The first 6 rows are patterns. Each new row is the sum of 2 different patterns, raised or lowered, with some noise. Before adding, each is slid sideways (what falls off one end comes back at the other), maybe read backwards, and multiplied by a number that may be negative. Names go in the order of the patterns.
In the rows, 128 means zero.
Known rows, each followed by the names of its patterns:
[156  98 119 141 121 149 145 132 160 130 137 107 133  97 102 111 136 100
 134 162 133 114 106 111 125 147 102  96 121 134 150 129 109  93 158 110
  99 116  96]
K917
[157 136 120  95 133 126 160 115 126  97 165 144 162 158 164  95  99 155
  94 132 117 129 145 117  91 137 104 150 149 161 158 113 160 145 129 154
 126  98 126]
K621
[104 114 126  95  97 152 165 106 117 101 140 157 124 127 126 145 145  93
 142 159 150 159  93 158 149 107  98 114 119 152 102 136 124 140 104 131
 102 105 106]
K200
[114 122 127 142 129 140 122 101 147 152  93 135 102 115 154 149 157  96
 117  97 123  94 159 147 143 160 150 163 151 155 136 127 152 165 156 159
 163 136 161]
K269
[155 101 115 153 123 133 120 118  97 109 160 155 154 112 129 152 144 157
 112 163 109 108  97  96 117 159 134 135 143 159  93 122 157 123 131 159
  99 124 143]
K653
[115 133  96 143 160 120  97 106 139 144 165 110 108 111 143 153 146 142
 133  92 162 140 128 143 148 101 156 113 144 145 117 163  94 142 151 156
 107 110 110]
K76

New rows, each followed by the names of its patterns:
[164 133 131 142 171 162 159 133 113 121 170 167 130 155 151 124 143  99
 141 139 148 104 160 113 115 154 138 115 116 113 128 147 155 170  76 119
 109 130 116]
K269 K76
[144 125 189 187 164 127 159 142 177 189 123 181 160 173 182 132 186 182
 121 158 147 150 166 139 141 137 155 169 184 177 155 129 168 168 141 128
 162 158 156]
K917 K76
[105 117 110 119 128 161  86 111 137 109 113 158  86 134 121 127 119  94
 157 113 111 101 132 122 124 148 130 157 105 104 137 152 150 110 129  90
 127 124 119]
K653 K76
[150 163  85 149 154 143 142 144 116 129 115 134  92 151 147 189 152 168
 159 137 180 185 166 138  96 126 121 163 111 165 129 134 176 133 113 137
 140 120 105]
K200 K653
[133 174  71  82  56  87  65 173 120 166 119 117 119  68 160 159 123  88
  96 104 116 119 104 129 133 100 175 158 134 121 172 114 117 168 125 112
 160 157 135]
K269 K653
[124  86 139  92 126 118 132 106 130  87 124  99 114  72  92  80  90  70
  61 121 150  95  92  74 101 129  90 105 102 108 162  96 162 155 170 119
  70 125 148]
K200 K269
[113 166 135 112  74 165 116 102 104 134 120 154 164 154 116 109  96 157
 147  74  67 116 141 117 120 109 150 145 125  73  97 142  92  61 125  95
 130  92  94]
K200 K653
[150 107  91  78 110 130 122  96 104 133 116  80 144 143 124 141  89 163
 133  98  71 110 109 155  73 112  97 113  73 138 107  80 113  94 107 113
  75  89 161]
K621 K200
[ 75  44 119 119  93  70  75 118  71  90  86  56 126 109  49  61  62 120
  44  86 135 141 119 112  46 124  65  83  64 113 105  92  89  86 128 126
 104 124 113]
K200 K653
[152 101 137 131 117 146 120 114  67  87  81 129  97  52 102  98  81  76
  96 112 158 155 140  42  89  66  82  39 167 122  93 141 121 109 153 132
  98  79 152]
K269 K653
[117 160 131 156 107 130 124  92 123 118 132 142 124 114 112 121  93 109
  90 100  93 109 119 110  87  88 117 128 107  94 111 134 143 118 123 118
 137 145  90]
K200 K269
[127  80 101 158 129 136 147 108 173 106  89 165 164 165 162 177 117 133
 123 178  94 125  68 108 106 168 136 110 110 128 127 113 167 118 135 150
 152 142 105]
K621 K269
[ 92  83 115  97 119 110 110 118  79 128 109 149 147 105  92 116 115 116
  93 137 114 114 122 130 105 149 138 118 105 135 136 107 136 122 139 126
 147 147  74]
K269 K653
[ 84 145  98 123 124 114  65 156 174 152 130 113  78 151 125  74 109 147
 144 119  63 115 142 133 129 101  93 117  62 125 133 111  95 150 172 103
 102 146  78]
K917 K653
[129  65 143  89  97 132 123  79 129  71 142  96  73 160 108 146 141 158
  70  95  88 129 110  90  93 124 107 107  91  95 120 158 101 111 121 109
 148 148 134]
K621 K76
[134 119 159 111 137 152 164 143  90 116 141 159 121 161 112 140 163 124
 167 100 124 107 117 122 162 121 126  96 126 103 123 169 162 128 130 150
 126 151 122]
K621 K76
[125 102 121 166 105 117 126 101 130 139  91 160 139 135 145 127 139 116
 105 128 146 143 126 138 128 170 114  89 134 171 149 128 138  93 157 164
 151 130 100]
K621 K76
[139 151 109 118 122 175  95 124 111 116 112 139 140  93 180 106 147 118
 105 149 144 140 133 104 115  97  82 161 101 105 111  93 125 165 143 118
  97 127 151]
K621 K76
[120 110 131  78  94 130 148 136 100 102 135 122 120 101 105 101 145 122
 135 145 141 108 144 127  93  63 122 103 107 104  81 121 132  88 119 105
 149 114  71]
K917 K200
[ 75  88 129 135  92  88  94  83 127 137  65  97  97  92  71 105 144 138
 132 104  97 112  93 104  83 123 106 101  93  81 131 145  92 117 109 117
 101 125 117]
K653 K76
[128 127 148 117 120 107 115 132 144 110 141 166 155 160 129 158 134 126
 121 140 165 140 141 119 119 172 150 117 125 131 138 128 136 111 123 120
 114 130 118]
K200 K269
[121 129 123 155 108 160 150 138 153 131 105 148 161  97  77 123 128 144
 123  84 121 102 137 110 112 166 122  67  82  99 134  90  87 138 155 120
 104 101 134]
K621 K200
[170 104 149 121 151 148 122 165 150 119 168 125 111 115 105 150 113 134
 117 115 116 142 126  97 118 143 158 118 128  97 135 122 151 100 109 126
 120 126 166]
K621 K269
[151 127 147 172 148 168 136 159 125 137 150 158 144 120  87 169 121 131
 153 140 159 148 163 106 124 152 146 111 124  91 152 122 141 146 136 145
 159 117 162]
K621 K200
[148 132 145 150 131 158 133 103 160 169 133 152 145 122 102 103 131 108
 148 123 142 144 165 136 111 144 158 169 119 117 115 139 138 149 133 124
 112 140 127]
K621 K653
[174 176 169 174 184 155 177 180 187 170 193 182 171 160 175 161 182 129
 179 166 202 187 166 169 161 174 147 179 193 158 146 167 155 195 182 145
 139 183 165]
K200 K269
[134 160  85 146 125 136  99 117 126  99 118  82 147 167 129 116 112 140
 123 161 136 101 103 137 160 119 134 133  87 152 157 106 131 135 107 125
 127 159 157]
K653 K76
[135 144 121 147 137 148 128 144 117 140 131 148 144 125 111 128 120 138
 121 111 117 116 110 159 114 167 128 115 140 120 154 140 110 135 166 129
 128 125 127]
K621 K76
[ 91 177 123 134 117  98 140 170 142 119 136 120  99 117  89 135 139 145
  81 163 137 148 130 104 141 100 156 124 112 134 158 111 130 130 124 169
 133  94 103]
K917 K76
[107 117 110 145 133 150 117 117 144 152 117 149  79 162 165 104  92  84
  98  86 155 150 119  91 130 114 146 152 101 109 119 139 133  83 147 104
  83 125 112]
K621 K76
[113 115 123 121  88 150 139  98 142  75 113 128  73  93  75  76 124  76
 139 114 118 105 145 133 157  83 158 135  50  85  97 121  97 137  95 146
 113 119 101]
K917 K621
[166 157 147 170 140 189 179 186 106 109 210 110 123 123 121 199 113  99
 178 156 188 180 159 201 129 189 156 176 170 174 144 173 203 164 140 150
 184 132 148]
K621 K200
[150 147 101 143 160 107 170 187 138 134 133 119 161 127 158  92 101 115
 122 116 198 127 182 177 192 189 128 201 161 135 141 167 166 199 198 125
 174 141 153]
K917 K269
[ 97 151  89 144 127 136 154  96 162 127 117 139 116  82 149 143 120 113
  91 120 136 158 129  99  97 142 154 165 153 126  96 131 137 111 142 128
 142 118 106]
K621 K76
[117 155 149  86 121 112 102 129 106 120 126 120 161 102 167 121 105 116
 136 134 144  91 132 166 114 106 101 111  97 139 137 155  89 126 129 173
 117 121 105]
K621 K653
[150 153 100 141 123 165 179 108 109 116 126  84  89  99 115 111 115 169
 134 123  92 136 128 136  87  86 145 163 118 159 136 129 168  84 120 135
 110 154 105]
K917 K200
[ 69  76  64  91 146 120 118  94 120  69  80 105  92 116  94 127  68 105
 106 118  82  88  98  75 134 102  58  71  85  90  92  80  78 124  88  55
  89  92 100]
K269 K76
[126 119 172 106 153 132 127 103 190 130 180 147 152 129  92 189 106 126
 113 163 164 153 130 143 153 148 127 170 188 151 156 141 113 174 155 132
 128 136 134]
K621 K76
[196 147 185 187 186 144 182 116 122 111 191 182 142 111  94 168 210 173
 132 156 147 110 149 161 158 161 165 150 156 141 169 141 140 213  99 158
 159 148 134]
K653 K76
[121  56  83  91  87  95  98 101  99 139  98 113 113 104 122 137  93 127
  78  90  67 100  93  88  97 119 100  87 101 119  68  82  85 112 119  90
  66 111 102]
K621 K200
[140 176 132 103 142 172 173 169 161 120 182 152 139 127 120 135 159 163
  88 163 174 126 164  91 156 158 136 157  92 112 112 101 112 142 166 135
 185 172 171]
K917 K269
[ 91  93  89 122 127  92 116 109 144 148 127  82 106 146 149 114 112  97
 142 154 149  86 122  89  91  83 157 129 113 149 148 138 138 132 132 164
 113 118 134]
K917 K621
[130  95 199 154 137 166 164  95 153 161 105 123 162 156 132 142 115 156
 135 187 173 132 135 110 178 155 122 143 114 138 110 180 168 168 155 156
 112 157 127]
K621 K653
[ 86 150 145 143 121 186  91 136 108  98 130  76 157 107 107 115 145 128
 138 128 108 162 100 115 147 168 147 123 115 108 171 143 139 147 103 136
 131 114 156]
K269 K76
[184 179 166 141 120 166 168 154 157 173 162 147 175 163 138 142 131 134
 179 146 174 133 160 143 126 106 190 140 135 148 150 192 150 153 152 144
 167 151 158]
K200 K269
[104 125  93  73 118 135 123 131 112 108 144 156 118  96  85 112 124 113
 173  77  99 137 114  96 145  87 132 114 114 111  87 131  91  87  74 126
 137 133 117]
K269 K76
[160 158 148 168  73 134 112  93  72 134 135 158  92 105 126  98 124 136
  81  99 114 106 122 119  92  85 163 151 132 139 128 162 161 118 128 145
 149 161 119]
K200 K269
[185 106 124 139 121 152 155 164 143 138 137 163 151 160 149 148 135 166
 131 155 135 140 121 152 199 135 175 156 173 131 151 147 189 155 164 155
 111 134 142]
K621 K76
[179 157 121 142 119 152  96 194 168 153 179 157 163 161 153 149 140 175
 179 186 186 186 149 188 123 123 138 163 156 163 140 103 176 179 111 143
 104 131 181]
K917 K269
[126  74 105 125 128 144 138 112 108 149 108 122 110 126 123  86 102  97
 145 110 107 120 116 145 109 116 125 120 116  95  93 141 133 123  93 105
 117 140 138]
K917 K76
[106 142 124 131  80 105 103  82  92  92  92 131 137 110  94  95 112 115
 114 109  84 166 136 176 117 148  78  92  86 156 166 109 177 105 109 155
 125 124 145]
K621 K269
[156 104 113 106 103  94 119 115 119  80 108 153 149 109 111 107 140 167
 130 105 108 126 151  89 125 149 133 164  77 164 153 122 117 120 102 150
  96 128 110]
K200 K653
[166 170 128 139 117 123 183 156 161 183 131 136 155 169 171 191 155 150
 117 181 202 194 197 139 144 208 153 138 165 172 153 167 150 171 181 132
 197 106 157]
K200 K76
[155  94 138 162 118 127  81 112  88 146 110 156 123 138 144 161 153 139
 119 134 147 141 136 142 133 130 143 133  95 112 113 151 120 159 131  96
 140 152 104]
K621 K269
[138 170 150 172 156  99 109 133 136 128 182 177 143 112 126 118 101 152
 155 117 120 121 138 137 146 144 145 192 133 189 175 164 184 156 114 146
 181 157 168]
K621 K269
[166 138 130 138 137 130 124 134 122 128 143 102 150  89 118 155 129 155
 129 105  94 124  99 133 150 158 176 161 166 127 162 118 122 131 162 160
 135 139 113]
K269 K653
[119 150 120 131 152 153 111 120 155 110 131 125 110 122 119 107 139  68
  94  78  85 158  71 129 142 159 128 128  92 115 180 113  97 151 114 166
 180 116  83]
K917 K269
